Each new row is followed by what is left after taking away its nearest point in the smallest flat space through zero that holds the last named rows.
In the rows, zero is written as 128.

j376 (5 x 13):
[[152 131 179 143  80 102 152 136 152 136 117  84 118]
 [ 59 183 139 155 112 141 113 143 143 164 144 122  95]
 [144 136 154 146 107 135  97 105 134 145 131  77 124]
 [111 186 127 214 166  95  82 124  91  98 102  72 193]
 [ 98 113 143 124 123 119 126 117 163 136  96 153 134]]
New rows:
[129 131 123 109 117 130 129 104 116 128 129 119 151]
[119 138 125 111 114 127 138 113 119 130 130 124 146]
[ 68 101 159 182 126 133 124  68 133 188 121 127 126]
[113  94 136 167 136 125 164  96  97 159 143 132 128]
[105 120 139 122 122  95  68 120  89 119 162 131 100]
[112 109 148 117 116  78  91 129  98 110 149 140 105]
[139 123  96  87 127 120 158  79 138 124 141 136 119]
[122 149 106 115 126 109 151  85 137 124 135 118 127]
[121 134 138 111 129 145  96 113 139 116 121 120 144]
[125 140 137 109 124 137 122 134 133 110 129 125 137]
[133 117 128 119 171 157 142  75  72  97  98 126 128]
[113 134 152 125 142 150 161  92  93 115 101 121 104]

j666 (5 x 13):
[[127 131 143  92 143 114 160  95 107 112  94 109 134]
 [108 152 114 141 114 129  84 110 107 160  80 114 136]
 [137 138  93 126 124  95 110 147  76 169 143 145 109]
 [147 132 121 145 160 134  76 124 117 158  78 198 188]
 [115 123 110 154 122  46 159 148  75 188  83 120 120]]
New rows:
[ 96 106 117 147  96 108 116 148 102 122 128 124 132]
[106 105 126 127 110 123 118 135 107 102 130 134 143]
[138 136 110  96 150 136  95 140 137 116 120 133 129]
[128 127 115 112 142 119 117 150 144 121 115 119 123]
[102 163 103 167 157 129 176 134 111 117 150  91 114]
[113 166 103 164 171 145 152 127 113 116 140 118 137]
[ 97  82 198 122  98 118 133 129 125 107 124 166 110]
[ 96  96 183 116  93 122 107 125 106 120 125 166 104]

j56 (5 x 13):
[[146 137  91 104 121  53 141 146 131 150  96 128 118]
 [113 158 130  78 166 115 158 165 117 124 138 128 130]
 [148 179 114  78  96 144  82 114  85 154 124 156  95]
 [157 180 141 117 171 115 124 127 130 173 154 153 179]
 [ 91 101 145  78  57 158 137 143  97  86 154 143 140]]
New rows:
[119 146 137 137  98 161 144 142 126 144 127 153 103]
[123 142 134 146 110 141 155 147 138 149 123 149 114]
[105 122 122  99 118 118 129 178 140 131 150 202 167]
[111 117 111 137 136 135 110 159 149 130 125 182 121]
[155 139 113 126  94 114 135 105 116 162  98  86  92]
[138 136 140 124 113 135 154 116 120 149 129  89 128]

j980 (5 x 13):
[[101 126 157 170 110  72  86 194 117  93  67 124 156]
 [126 107 114 199  96 100 112 124 169 111  87 139 153]
 [130 126 141 185 106 170 148 128 181 128 111 128 149]
 [115 124 158 146  90 105 100 146 132 141 119 120 174]
 [102 141 135 189  95 123 129 109 153 133  87 137 192]]
New rows:
[119 155  90 136 160 139 114  96  92 114 166 128 116]
[121 143 117 158 136 141 100 127 112 114 161 118 130]
[108  96 102 116 142 143 166 122 162 113  87 147  97]
[100  98 128  96 120 128 145 131 146 136 103 136 126]
[150 141 140 160  95 153 101 129 108 169 141 131 154]
[152 142 119 155 123 145 107 133  96 145 129 138 121]

j834 (5 x 13):
[[136  92 158 132 117 138  99 134  96  99 120  98 145]
 [143 154 119 115  94 132 111 104 106  66 155  98 104]
 [153 112 109 128 110 110 118 117  98 147 173 144  80]
 [161 128 120  92 130  91 146 108 115  67 120 102 113]
 [163 137 142 142 113 108  74 140 100  63 162 142  99]]
New rows:
[150 121 153 120 101 117 148 125  86 115 125 139 128]
[134 141 149 127 105 129 153 129 106 129 121 149 136]
[ 95 148  87 154 104 141 156 110  89 110 117 101 151]
[112 133  96 165 125 114 146 132  89 117 117 135 144]
[ 97  95 106 130  97  91 153 115 166 142 161 143 131]
[ 98  96 124 136  96  97 134 124 162 111 153 134 145]

j898 (5 x 13):
[[180 163  82 127 124  86 115 166 123 109 171 148 103]
 [190  94 100 111 144 119 108 158 147  92 155 137 115]
 [173 169 124 105 130 112 110 179  87 138 118 130 122]
 [178 143 144 143 103 120 150 164 103 105 138  96 107]
 [201 179 115 112 109  82 124 183 120 118 152 140  57]]
New rows:
[131  71 103 118 163 126 127 119 120 154 124 123 138]
[131 104 111 131 141 112 144 123 110 158 129 116 115]
[150 107 108 151 174 107 164  90 129 130 119 106 174]
[158 130 121 133 167  95 162  99 132 145 108 116 135]
[127 121  86 164 137  99 148 202 130 155 151 119  93]
[102  98 106 156 147 122 146 184 134 167 126 115 110]
[121 135 105 145  93 133 143 147 136 119 167 117 149]
[119 128 124 116 104 142 129 149 142 137 139 126 136]
[153 115  79 102 145 144 128 141 135 137 135 141  71]
[125 122  92 126 136 158 145 128 112 142 127 119 104]

j7 (5 x 13):
[[149 119 101 123 112 171 110 132 145 104 116 104 142]
 [138 117 127 183 118 117 125 113 137 129  82 118  92]
 [161 144 139 152 103 123 118 110 119 130 145 147 125]
 [117 135 124 113 120 106 126 118 158 179 170 123  95]
 [171 131 121 139  98 141 130  91 130  83  86 144 106]]
New rows:
[117 103 136 114 156 124 137 120 136 141  99 117 125]
[141 115 140 122 139 131 125 115 130 141 122 126 136]
[ 96 128 124 163 172 129 162 127 182 129 112 145  97]
[123 142 126 155 156 150 148 129 169 116 142 156 130]
[138 142 180 146 140 124 147 130 145 172  92 104 165]
[150 147 170 116 129 135 149 117 155 159  98 110 160]
[140 118 168 158 134 120 151 157 188 150 116 102  95]
[153 129 174 129 133 134 155 157 167 121 129 123 126]
[132 127 169 130 121 130 126 140 108 137 110 145 125]
[131 123 155 116 117 141 121 141 126 141 115 132 120]
[117  95  68 147 150 146 168 128 153 130 111 111 134]
[134 116  89 149 140 131 169 117 132 134 142 142 142]

j120 (5 x 13):
[[111 148 121 156 134 112 114 162 119 110 175 143 157]
 [154  90 153 191 124 164  93 123 108 111  91 121 134]
 [150 118 155 146 117 120 122 104 121 123 159 137 132]
 [ 91 160 119 158 114  97 139 114 120 131  96 107 126]
 [ 76 144 135 130 171  89  83  92 143 141  67 110 109]]
New rows:
[126 137  95 188 126 117 124 111 122 128  90 142 119]
[143 129  95 145 136 123 130 117 135 133 125 158 116]
[153 147 106 136  95 117 146  99  96 156 142 118 140]
[144 136 103 126 130 128 112 117 106 153 130 124 141]
[105 122 145  83 122 188 129 118 127 173 122 130 100]
[ 91 139 149 126 115 168 119 124 113 159 143 133 119]

j936 (5 x 13):
[[129 128 157 128  98 130 121 101 140 158 147 134 185]
 [121 151 143 138 120  88 142 150 104 113 115 111 156]
 [111 136 116 168 119 123 124 108 151  77 109 161  78]
 [103 128  97 129  97  92 102  69 157 135  86 150 103]
 [ 99 105  50 138 144 128 141 121 170 123 112 113 155]]
New rows:
[144 133 125  68 163 112 148 144 112 128 108 129  88]
[132 133 136 101 140 121 152 122 142 118 124 145 132]
[131  68 141 140 103 140 114 128 143 107 135 125 122]
[131  74 139 130 105 120 116 139 127 112 124 112 125]
[124 120 166  85 120 162 115  97 126 122 149 125 167]
[112 126 137  94 133 141 122 110 122  93 123 119 138]
[143 118 149 128 135 109 125 109 185  99 109 130 126]
[152 117 153 112 146 112 129 127 169 111 114 116 130]

j619 (5 x 13):
[[ 78 156 128  96 122 134 132 110  89  99  62 170 144]
 [141 154 146 116 162  85 149 159 128 137 124 147 107]
 [113 169 122 131 198  97 155 129 124  65 122 173 158]
 [147 169 156 101 124 104 119 148  77 131  82 148 103]
 [ 80 116 132 119 138 120 127 109  97 100 123 214 151]]
New rows:
[152 124 140 148 145 141 146 118 121 128 130 128 143]
[140 122 142 138 136 141 150 119 121 140 119 131 137]
[ 99 126 129  99 120 126 148 136 132 103 140 103 139]
[116 123 139 103 116 121 136 141 118 107 150 111 132]
[125 115 122  73  86 129 148 145 127 138 131 108 144]
[138 121 122  86 108 120 145 145 120 115 148 121 154]
[122 153 103 131 109 134 124 120 142 123  91 139 113]
[136 140 107 143 116 126 120 125 146 126 119 147 111]

j193 (5 x 13):
[[140 153 103 100  78  95 167 136 128 156 122 106 106]
 [149 138 154 141 135 111 102 116 142 124 108 126 150]
 [116 164 135 105 156  67 145 138 124 159 125 151 143]
 [130 122  59  93 155 127 102  83 156 150 149  82 119]
 [135 120 102  99 136 116  94  92 102 106 128 117 148]]
New rows:
[144 111 128 107 128 148 135 100 150 127 146 123 126]
[141 120 144 108 127 134 144 111 139 127 141 139 132]
[132 121 136 132 127 156 136 163  98  99  93 111 127]
[130 133 122 121 150 137 132 154 118 122  97 103 128]
[125  89 127 142 111 118 138  98  87 115 145 112  90]
[127 105 144 152 134 100 135 102 111 134 139 118  98]
[167 162 140 130 164 159 134 137 124  98 123 107 129]
[160 166 129 118 160 151 147 141 116 105 128 108 123]
[113 147 117 155 159 144 147 128 102 161 135  98 152]
[125 146 123 157 139 143 143 125  94 149 125  94 156]

j250 (5 x 13):
[[145 120 137 164 143 135 108 122 140 170 202 117 160]
 [129 156 129  89 100 100 145 170 188 149 166 116 143]
 [152 125 128 144 196 116 108 138 171 173 109 111  80]
 [173 161 102  75 118 109  88 128 161 145 109 138 126]
 [141 151 166  89 132  42 123 144 164 155 114  92 123]]
New rows:
[114 144 148 126 136  79 159 137 154 129 127 148 107]
[127 139 130 138 133 109 138 116 133 125 137 165 120]
[122 101 111 155 165 132 168 169  93 153 109 165 151]
[139 117 111 128 149 110 152 166 100 159 110 164 165]
[110 124 117  99 136 141  91 102 185 120 106 119 131]
[ 93 113 134 117 132 140 104  98 167 113 121 113 143]

j59 (5 x 13):
[[103 168 161 118 172 167 125 162 126 104 120  93 117]
 [ 89 157 180 143 132 128 134 181 132 163 161 154 202]
 [137 152 125 115 116 154 121 105 123 133 100 134 140]
 [ 51 113 104 103 108 151 147  59 115 138 177 165 103]
 [151 120  98 104 140  99 124 131  85 123 131 112 124]]
New rows:
[147 125  98 105 164 130 135 129 126 134 169 132 142]
[152 129 109 118 156 146 133 124 151 132 153 135 139]
[120  99 160 114  88 126  93 116 100 156 168 100 159]
[131 101 163 120  96 140  89 115 116 138 148  83 134]
[136 111  89 149  94 129 161 147  87 111 129  97 114]
[121 128 110 156  89 150 162 149 103 119 125 108 130]
[166 139  95 105 163  87 118 114 108 117 109 137  95]
[131 149 128 125 155 107 125 122 138 131 123 158 115]
